The same things were measured in two ways. Each way mixes the same 9 hidden numbers, adds some noise and spreads widely along 5 directions of its own, which tell nothing about the thing.
In the rows, zero is written as 128.
Some things both ways: the first way, then the second way.
[129 110 111  96 133  87 138 159 120 131 127 131 185 130 146 119 145 139
  71 138 150 172 153]
[100  88 127 131 117 141 128 103 123  96 125 109  87  64 110 128 129 151]

[107 119  76  85 106 116 133 111 110 153 131 130 118  71 110  97 103 168
 141  29 153 131 125]
[172 160 115  91 133 161 103 200 140 144 103 128 128 123  97  99 174 145]

[144 127 116 168 133 118  99 156 119 127 102 126  83 168 107 111  96  82
  72 133 122 123  85]
[134 104 107 161 144  80 192 147  96 115 131  97 104  57  98 145 135 142]

[112 146 137 127 117 111 123 122 129 131 144 138  84  78 112  57  85 121
 129  70 109 155 115]
[186 130  89 127  98 168 120 176 140 139 111 139 101  67  99  66 144 135]

[171  98 158 162 101 106 104 130 121  97 121 152 114 156 120 129 121 121
 115  94 157 123  89]
[107 121 107 124 134 109 119 199 107 119  93 148 141 133 114  93 153 125]

[113 126 110 128 149 111 112 167 120 117 141 138 118 155  89 103 115 113
  86 146  89 101 114]
[115 175 145 190  95 125 169 116  83 133 122 116 123 111 102 128 105 157]

[ 90 106 159  96 133  98  52 160 125 163 170 118 147 135 149 144 112 151
 117 122 168 144 114]
[134 164 119 126 112 124 123 156 101 191 150 122 112 112 110 113 156 158]

[113 149  89  88 147 102 118 161 161 114 160 128 131 112  94  87 108 124
  90 123 113 164 128]
[153 146  90 139 167 125 134 148 101 172 196 121  44  98  79 150 131 180]

[159 150 159 158 104 101 117 109 131  88 170 164 124  96 107  95 126 135
 146 103 128 131 118]
[ 73 115 114 125 122 108  87 179 107 172 157 169  93 149 122 120 129 146]

[121  89 124  99 118 110  83 162 148 103 155 146 119 150 136 137  95 124
 155  84 134  98  97]
[127 188  93 124 124 111 118 184 109 207 150 120 130 155 106 114 108 175]

[144 172  99 150 128 117 113 146 125 129 146 153  88 106  96 109 121  99
  87 140 103 142 108]
[ 82 124 133 182 159 103 166 105  79 162 183 135 101 122 145 213 145 171]

[119 111 141 111 128 101  82 159 140 136 137 125 125 123 143 116 121 153
 103 113 156 142 126]
[155 155 107 127 106 144 108 161 125 150 145 141 123 130  83  58 114 153]

[125 112 104  87 153 114 143 174 147 116 147 144 139 132 123 103 130 134
 130  91 100 107 141]
[161 144 136  99  98 162 109 185 162 130  99 136 201 152 123  51 141 137]

[121 145 109 144 130 119 122 191 117  99 140 152 108 150 108  98 105 102
  84 153 101 138 124]
[150 112 166  88 164 178 148 130 124  90 102 134 155 134 157 133 211 149]

[117 130  71  96 156 107 156 130 110 173 111  86 147 109 109  72 141 135
  43 121 119 196 140]
[136  87 137 105 143 109 153 178 108 153 151 139 143 140 154 131 175 148]

[139 151 120 149 147 105 109 138 116 144 148 115 127 125 142 108 144  96
  93 179  91 140 126]
[108 129 122 149  78 122 107 133 140 164 152 129 152  99 115  96 127 144]

[115 123 151  83 160 103  79 197 158 141 189 135 180 165 149 161 130 143
 128 128 166 135 133]
[116 121 102 118 140  82 127 131 111 169 190  98  62  67  81 117 143 167]

[113 122  93 127 104 121 107 132  96 134 155 108 103 110 144  98 121 116
 110 132 107 178 102]
[124 138 155 119 133 161 125 138 162 144 138 142 152 119 179 126 169 157]

[151 121 166 188  99 124  79 139 110  95 147 170  65 136 130 121 109 108
 162 106 105  69  87]
[123 120 154 113 101 109 112 184 146 138 124 119 143  96 110  94 180 127]

[103 147  87 121 133 119 124 180  98 119 173 126 155 149 130 114 118 111
 103 169 108 153 134]
[106 164 106 114  84 146 139 119  90 190 126 118 168 174 162  90  87 188]

[122 125 147 130 130 116  83 141 129 145 152 120 103 125 130 105 112 127
 119 105 134 145 101]
[152  84 139  99 144  90 147 190 148 149 158 132 126  86 140 116 184 136]

[149 112 178 138 103 123  86 151 149 118 149 158  73 111 156 118 107 132
 162  52 152 141  92]
[ 99 186 100 220 101 158 120  81 132 104 141 177  96  82 106  62  81 149]

[116 132 129 134 118 104 106 165  96 102 174 166 132 121  95 120 164 141
  64 195  89 153 129]
[108  83 222 136 117 162 161 129 120 106 132 129 139 118 187 175 199 147]

[ 88 153 120 124  99 104  92 115  96 135 184 125 125  78 126  91  99 132
 131 130 127 167 119]
[133  90 149  90 130 142 133 154 157 153 136 124 103  80 169 159 174 154]

[132 157 147 131 148 109  99 188 147 143 153 144 121 123 161 122 123 114
 112 139 130 142 143]
[101 101  85 142 105  66 129  90  75 211 249  85  36  64  70 109  93 190]

Other things, the second way, with their names:
j826: [146 141 137 112 144 148 111 165 159 133 134 133 124  98 124 107 182 143]
j81: [120 178 153 144 126 164 109 107 170 126 146 166 151 131 142  86 143 153]
j788: [ 86 119 116 109 113 100 124 144  91 195 164  95 120 133 126 146 129 176]
j398: [ 66 155 139 122 140 130  80 109  89 166 174 149 116 156 118 129 189 163]
j821: [136 114 128 136 114  58 132 208 118 197 194 150 132 127 109  97 145 139]
j489: [118  99 122 114 125  58 138 202  92 200 183 132 155 153 128 110 163 146]
j498: [135 128 171 128 157 135 160 158 144 167 164 148 157 159 170 191 151 167]
j235: [ 99 132 118 129 147 152 145 103  92 142 146 139 159 182 152 138 112 182]
j547: [ 84 106 182 120 204 101 150 104 117 139 209 143  82 130 155 206 193 172]
j858: [ 59 142 119 147 121  84  94 134  85 194 197 136 129 157 100 128 140 161]
j789: [129 129  73 101 182 125 126 168  81 149 127 163 102 142 118 124 177 152]
j781: [102 167 184 147 134 112 137 109 126 161 180 137 155 145 131 147 167 166]
j502: [142 135 118 186  89 153 159 131 117 113 117 117 102  65 107 110  99 147]
j331: [121  98 195 139 164 151 119  92 138 129 236 159  76 122 128 167 177 171]
j973: [134 169 149  61 145 133 107 177 142 173 128 111 167 189 110 134 145 175]
j33: [120 145 150 102 132 168 115 136 161 140 127 161 142 144 171 111 146 160]
j248: [117 141 120 112 158 115 105 172 112 156 147 120 116 115  92 142 203 145]
j132: [ 94 194 107 123 120 135 120 126  70 208 132 100 128 142 124 147 158 183]
j777: [160 136 113 141 158 106 170 196 136 121  97 140 124  90 112 137 156 127]
j261: [ 88 145 119 113 172  96 125 154  68 210 193 144 112 208 120 188 139 190]
j284: [107 118 158 128 126 110 110 176 142 160 162 156 157 152 127 138 157 144]
j961: [ 83 166 137 153 173 125 135 115  96 136 146 161  81 130 126 172 163 163]
j994: [131 124 156 123 137  99 142  77 169 103 174  69 104  30  66 118 147 157]
j147: [146 167 115 122 101 167  78 115 171 109 114 125 133  59  77  42 176 134]
j469: [117 153 113 168  82 131 143 105 101 148 136 102 110  73 105 104 110 159]
j369: [127 107 169 145 168 131 167 105 125  98 161 135  98  82 139 159 190 150]
j102: [ 40 103 156 149 148 122 170  27  73 116 151 132 105 100 184 178 161 174]
j874: [134 152 147 122 152 152 144 167 116 164 127 131 127 146 148 186 169 165]
j572: [ 95 154 122 138 116 123 111 139 122 133 119 143 139 116 112  93 145 139]
j606: [126  96 109  88 151 127 151 161  98 168 138 126 116 134 161 148 152 166]
j523: [103 147 149 125 148 174 141  99 121  79  86 175 185 176 168  95 148 151]
j333: [120 158 158 160  95 141 137 158 145 129 105 137 166 123 129 121 122 141]
j590: [130 151 121 136 150 161 108 123 151 104 119 132  84  71  85 138 159 145]
j457: [100 129 140 106 122  89  99 169 101 217 219 130 121 174 113 127 138 176]
j645: [116 139 138 144 127 149 117 118 151 102 119 136 106  68 112 117 163 136]
j16: [107 110 114 121 105 120 124 138 108 148 128 115 107  88 116 118 140 150]
j114: [121 173 141 169 174 128 157 140 109 150 170 155 153 181 131 171 132 174]
j264: [162 159 138 170  68 159 188 139 142 141 110 132 220 163 164  82  41 172]
j545: [ 97 193 165 176 107 189  85  95 164 120 145 164 189 153 132 106 142 153]
j770: [152 175 122 143 136 208  95 117 165 136 126 138  82  63 110 149 168 160]
j623: [181 120 135  79 126 161 114 190 178 125  99 134 152  94 127  86 190 131]
j497: [103  78 152 146 137 129 139 136 105 127 153 153 114 111 144 159 171 142]
j510: [ 71 181 136 157 167 142  98  66 113 150 180 136  37  91 101 179 164 179]
j371: [133  88 108 118 157  74 165 166  87 160 172 112 105  97 124 134 177 154]
j25: [114 155 194 208  99 163 159  78 149  93 142 163 133  93 146 127 125 146]
j38: [126  93 184 110 128 104 171 174 111 131 127 160 185 182 164 134 151 143]
j833: [ 93 110 152 126 158 111 148 113 110 137 158 115  93  95 131 181 162 162]
j253: [142  86  75  99 141  66 127 186  75 216 205 104  99  97 104 113 186 158]
j965: [147 145 140 114 142 156 117 158 145 162 143 114  65  71 119 170 184 162]
j433: [128 121 145  94 153 103 125 139 121 160 197 137 118 147 116 107 157 166]
j145: [131 145 178 127 136 162 161 165 130 120  98 136 177 161 166 158 162 152]
j347: [170  64 205 113 104 132 152 180 141 129 158 122 158 111 143 129 197 131]
j575: [153 216 128 121 126 176 105 160 206 125  78 127 205 136 111  98 122 153]
j609: [137  85 102 108  90  72 157 170 127 187 170  87 121  78 123  90  92 163]
j392: [ 41 157 129 179 141  66 117  39  79 170 240 111  42  56  94 130 168 175]
j932: [135 118 170 135 111 114 146 117 125 115 161 133 105  77 110  85 167 140]
j987: [116 172 120  65 131 151  88 197 125 225 143 149 183 242 155 133 120 188]
j726: [106 139 143 133 174 100 113 139 113 173 197 110 123 124  91 196 199 164]
j721: [ 93 179  94 167 113 137 128 136  95 154 113 148 157 163 116 116  89 160]
j966: [107 168 107 103 146 148 100 131 118 151 141 118 122 155  99 120 123 179]
j195: [ 74 134 135 167 111 101 116 166 109 164 142 146 145 136 120 150 146 142]
j773: [100  98 117 121 156  98 134 140 108  98 127 152 107  99 119  97 172 130]
j846: [152 138 137 129 100 112  96 202 174 194 176 133 146 106 105 107 161 141]
j611: [136 125  91 126 120  89 124 183 134 137 137 120  97  78  75  77 118 138]
j608: [108 147 147 122 139 113 151 136 109 159 141 112 151 141 138 144 151 167]
j485: [ 69 174 156 149 115 154 114  84 126 118 115 132 149 153 106 135  97 166]
j757: [150  85 134 134 125 106 153 174 122 140 154 110  89  58 108 134 170 136]
j670: [158 117 152  93 106 115 123 204 187 109  79 112 182  79 108  78 184 109]
j917: [157  79 149 113 127 125 136 140 178  95 140 115 112  28 108  97 180 126]
j152: [160 135 134 109 164 179 124 190 178  76  54 171 160 104 141 117 205 112]
j642: [121 121 166 141 159 109 145 140 136 106 155 131  80  81 108 149 176 141]
j583: [ 94 137 170 151 123 136 128 103 170  76 113 116 127  65 114 123 150 133]
j704: [ 80 189 151 159 128 145 127 125  82 163 128 143 176 192 137 163 148 167]
j996: [ 59 170 170 163 135 136 160 101  85 153 136 176 186 214 205 154 128 174]
j187: [119 131 104  94 153 127 102 195  85 208 159 137 131 187 126 162 175 172]
j979: [115 123 152 139 133 141 166 128 108 125 113 111 145 112 149 175 163 155]
j464: [112  58 167 103 136  83 171 141 130 126 155  99  68  54 134 156 157 150]
j234: [146 138 126 134 129 108 172 165  95 166 141 124 163 153 133 128 132 162]
j567: [119 175 128 157 134 149 106 128 136 136 136 154 110  94 107 125 175 144]
j230: [ 79 159 142 124 158  84 129 153 102 176 158 139 112 148 130 159 167 160]
j840: [ 67 151 119 134 190 110 142 114  78 138 132 148  88 129 143 178 180 163]
j946: [123 126 143 135 149 111 171 137 102 143 148 110  83  94 125 162 155 160]
j440: [131 104 134  76 162 130  94 157 184 104 135 143 131 100 114  98 180 135]
j157: [115 134 122 120 106  94 131 142  78 214 198  93 103 124 108 126 133 181]
j98: [148  78 130  75 142 160  95 174 160 125 121 152 132  99 139 117 206 128]
j538: [136 155 156 202  87 132 186 119 129 124 128 125 170  98 141 119 102 149]
j154: [133 152 144 159 130 120 186 103  83 152 176 108 106 132 113 147  95 190]
j276: [146 132 125 128 103 129 130 114 158 129 142  99 130  55  99  79 140 148]
j542: [ 94 127 203  71 183 149 109 142 131 137 147 167 168 215 162 179 213 160]
j359: [ 95 137 171 141 142 136  86 126 172 132 173 156  91  86 116 150 189 141]
j687: [137 117 179 107 123 156 182 145 141 117  75 107 195 138 171 173 149 157]
j660: [139 134 121 169  87 163 165 104 151 115 108 115 146  64 153  97  99 154]
j12: [ 48 159 237 191 103 170 118  98 171 106 116 159 147 115 177 203 167 140]
j456: [125 107 154 188 134  92 193 136 137  92 154 163 117  95 132 121  93 138]
j421: [149 125 110  88 150 149 133 166 156 135 102 142 128 118 144 128 136 157]
j387: [107 179 138  78 116 148  98 147 137 237 179 162 194 236 192  95 115 196]
j905: [173  81 165  91 127 123 155 172 142 115 129 108 126  72 124 102 195 132]
j830: [158 127 123  77 159 132  95 226 163 150 117 160 153 124 130 107 230 122]
j665: [171 105 103 135 101 105 157 162 106 134 128  88 103  36  80  90 159 135]

Some of these things the first way, each followed by its name:
[123 119 137 138 111 105  89 133 129 116 139 130 106 128 120 100  89 123
 124  96 147 134  99] -> j961
[175 136 131 153 137 112 116 154 136 124 135 154 114 131 142 134 152 110
 115 131 115 108 122] -> j858
[119  80 119 133 103  96  67 115  99 140 114 106 113 128 143 122 127 137
  84 138 141 137  96] -> j333
[144 160 145 171 133 120 103 136 143  89 178 143  88 141  93  84  94  78
 147 129  78 107  87] -> j830
[140 127 130 119 115  93 105 156 149 102 142 172 117 113 125 128 113 117
 113 111 129 125 120] -> j187
[133 125  69 108 128 108 121 171 125 100 150 129 165 156 132 133 130 126
 100 149 134 141 132] -> j966
[ 77  80 148  62  95 102  36 164 129 170 169 111 140  95 219 156 106 188
 167  73 209 162 128] -> j387
[110  48 150  79 185  83  90 183 157 120 147  94 199 226 151 130 128 104
  94 167 108 106 115] -> j670
[112 100 158  97 129 106  74 178 141 140 163 140 135 138 166 146 112 139
 143  96 157 125 119] -> j609
[136  99  89  89 125 119 138 138 117 150 129 138 138 105 142 130 138 159
 146  50 144 107 135] -> j583
[ 95 134  79  73 185 106  94 167 123 192 168  78 186 140 127 132 168 158
  64 179 130 154 151] -> j781
[164 115 141 160 126  97 105 126 130 105 128 147 109 139 122 118 138  93
  99 145  96 111 101] -> j195
[102 124  86  64 173 117 129 173 138 167 157 132 137 121 102 117 144 144
  94 104 101 131 134] -> j538
[128 131 156 150 115 123  86 190 135  98 155 186  67 132 140 127  95 104
 157 107  99  77 109] -> j157
[108 103  90 127  98 115 106 139  82 154 115 122 110 126 157 125  94 110
 117 100 137 133 102] -> j132
[132 148 119 126 113 111 118 123 121 164 118 118 118 101 125  97  90 137
 106  56 191 179 115] -> j789
[106 113 148 124 145 103  81 166 137 121 151 123 102 132 129  89 122 117
  87 160  88 140 115] -> j25
[129 144 162 162 160 114  98 191 139 106 149 152  98 181 106 101  96  67
  94 165  76 102 103] -> j665
[103 140  94  90 109 105 118 136 100 163 153 124 162  91 126 122 120 162
  95  96 184 196 136] -> j606
[144 159 152 158 107 103 109 128 120 131 136 168  87  76 115 101 125 133
  99 111 131 148 125] -> j497
[133 147  63 105 130 117 157 107  83 202 120  95 154  68 141 103 164 168
  90  84 158 183 159] -> j398
[150 140 116 135 152 113 127 148 145  97 165 129 141 160  91  97 123 105
 120 129 102 116 114] -> j611
[133  86  87 137 111 105 109 139 103 135  79 123  92 133 147 112 115 105
  78 121 116 120 104] -> j704
[127  98 124 112 130  99  88 112 139 151 128 110  89  93 153  99 129 121
 120 106  98 126 106] -> j846
[127 121 114 142 110 106 103 112 118 119 127 111 107 127 111  85  90 108
 105 106 132 153  90] -> j152
[ 99  83 109  98 105  94  89 143 126 110 123 136 106 122 129 107  86 121
 105 103 123 131  98] -> j874
[144 117 101 144  98 119  74 150 140 122  92 145  36 110 128 117  91 119
 103  83 138 112  86] -> j114
[135 131 121 147 112 119 110 144 115 118 141 132 121 150 117 115  89 109
 125  96 152 137  96] -> j840
[152 127  96 143 127 107  89 156 138 136 103 142  80 123 144 139 123 100
  95 130 116  98 110] -> j726
[111 135  87 135 120  93  98 126 101 137 115  96 138 110 131  89 122 146
  70 161 139 145 143] -> j542
[ 89 116  59 125 102 103 101 128  72 153 100 108 117 111 127 106  99 131
  71 138 133 135 121] -> j687
[144 103 136 146 128 118 110 163 131 133  92 128  73 152 144  98  94  88
  91  94 123 141  92] -> j371
[123 112 132 155  92 126  65 133 112 133 134 107  63 115 173  98  94 119
 141 105 134 145  89] -> j81
[114 166 157 189 129 124  59 142  88 153 156  99  95 133 120  92 123 132
  86 180 128 148 110] -> j932
[123 128 173 143 108  94  68 153 114 130 160 152 141 132 151 147 113 135
 121 135 168 137 118] -> j16
[154 108 184 144 110 104  72 193 169  68 152 204  92 162 140 157  87  98
 164  93 137  67  94] -> j721
[134 113 110  85 175  85 136 150 164 125 141 123 162 127 119  95 151 125
  87 139  88 124 147] -> j284
[113 144  99 127 112 128 108 152 100 143 159 134 101 108 135 116 115 119
 116 119 121 163 110] -> j660
[106 102 102 105  99 112  92 148 106 123 142 154 109 110 109 131 117 159
 113  93 144 118 109] -> j145
[114 130 132 141 148  99 107 144 125 131 108 115 111 129 107  66 106 125
  73 136 108 119 131] -> j38
[106 125 144 140  83  99  57 140 135  96 159 152  70  99 153 106  70  96
 143 127 115 137  88] -> j770
[139 149 115  98 150 118 137 166 161 111 177 146 153 124 125 112 121 137
 165  79 129 113 145] -> j440
[121 155 109 150 122 120 132 156  79 162 125 119 128 124 152 104 113 109
  83 136 143 181 134] -> j102
[107 105 103 109  96  90  74 141 125 102 149 126 139 119 155 125 104 137
 121 139 146 132 121] -> j987
[129  85 108  89 122 107 123 113 105 194 102  97 149 104 166 123 134 166
 112  47 188 161 129] -> j572
[152 157 160 138 178 137  98 217 148 128 211 149 141 188 143 159 152  98
 142 159 107 120 118] -> j392
[125 115 128 133 165  92  76 107 124 179 121  46 139 142 131  82 149 121
  35 183 122 183 109] -> j821
[122 121 105 124 119 106 121 137 111 126 128 134 109 111 109  94 126 123
  75 126 109 160 113] -> j502
[118 125 157  63 146  89 101 198 195 119 155 174 114  70 147 106 137 172
 112  93 125 142 165] -> j331
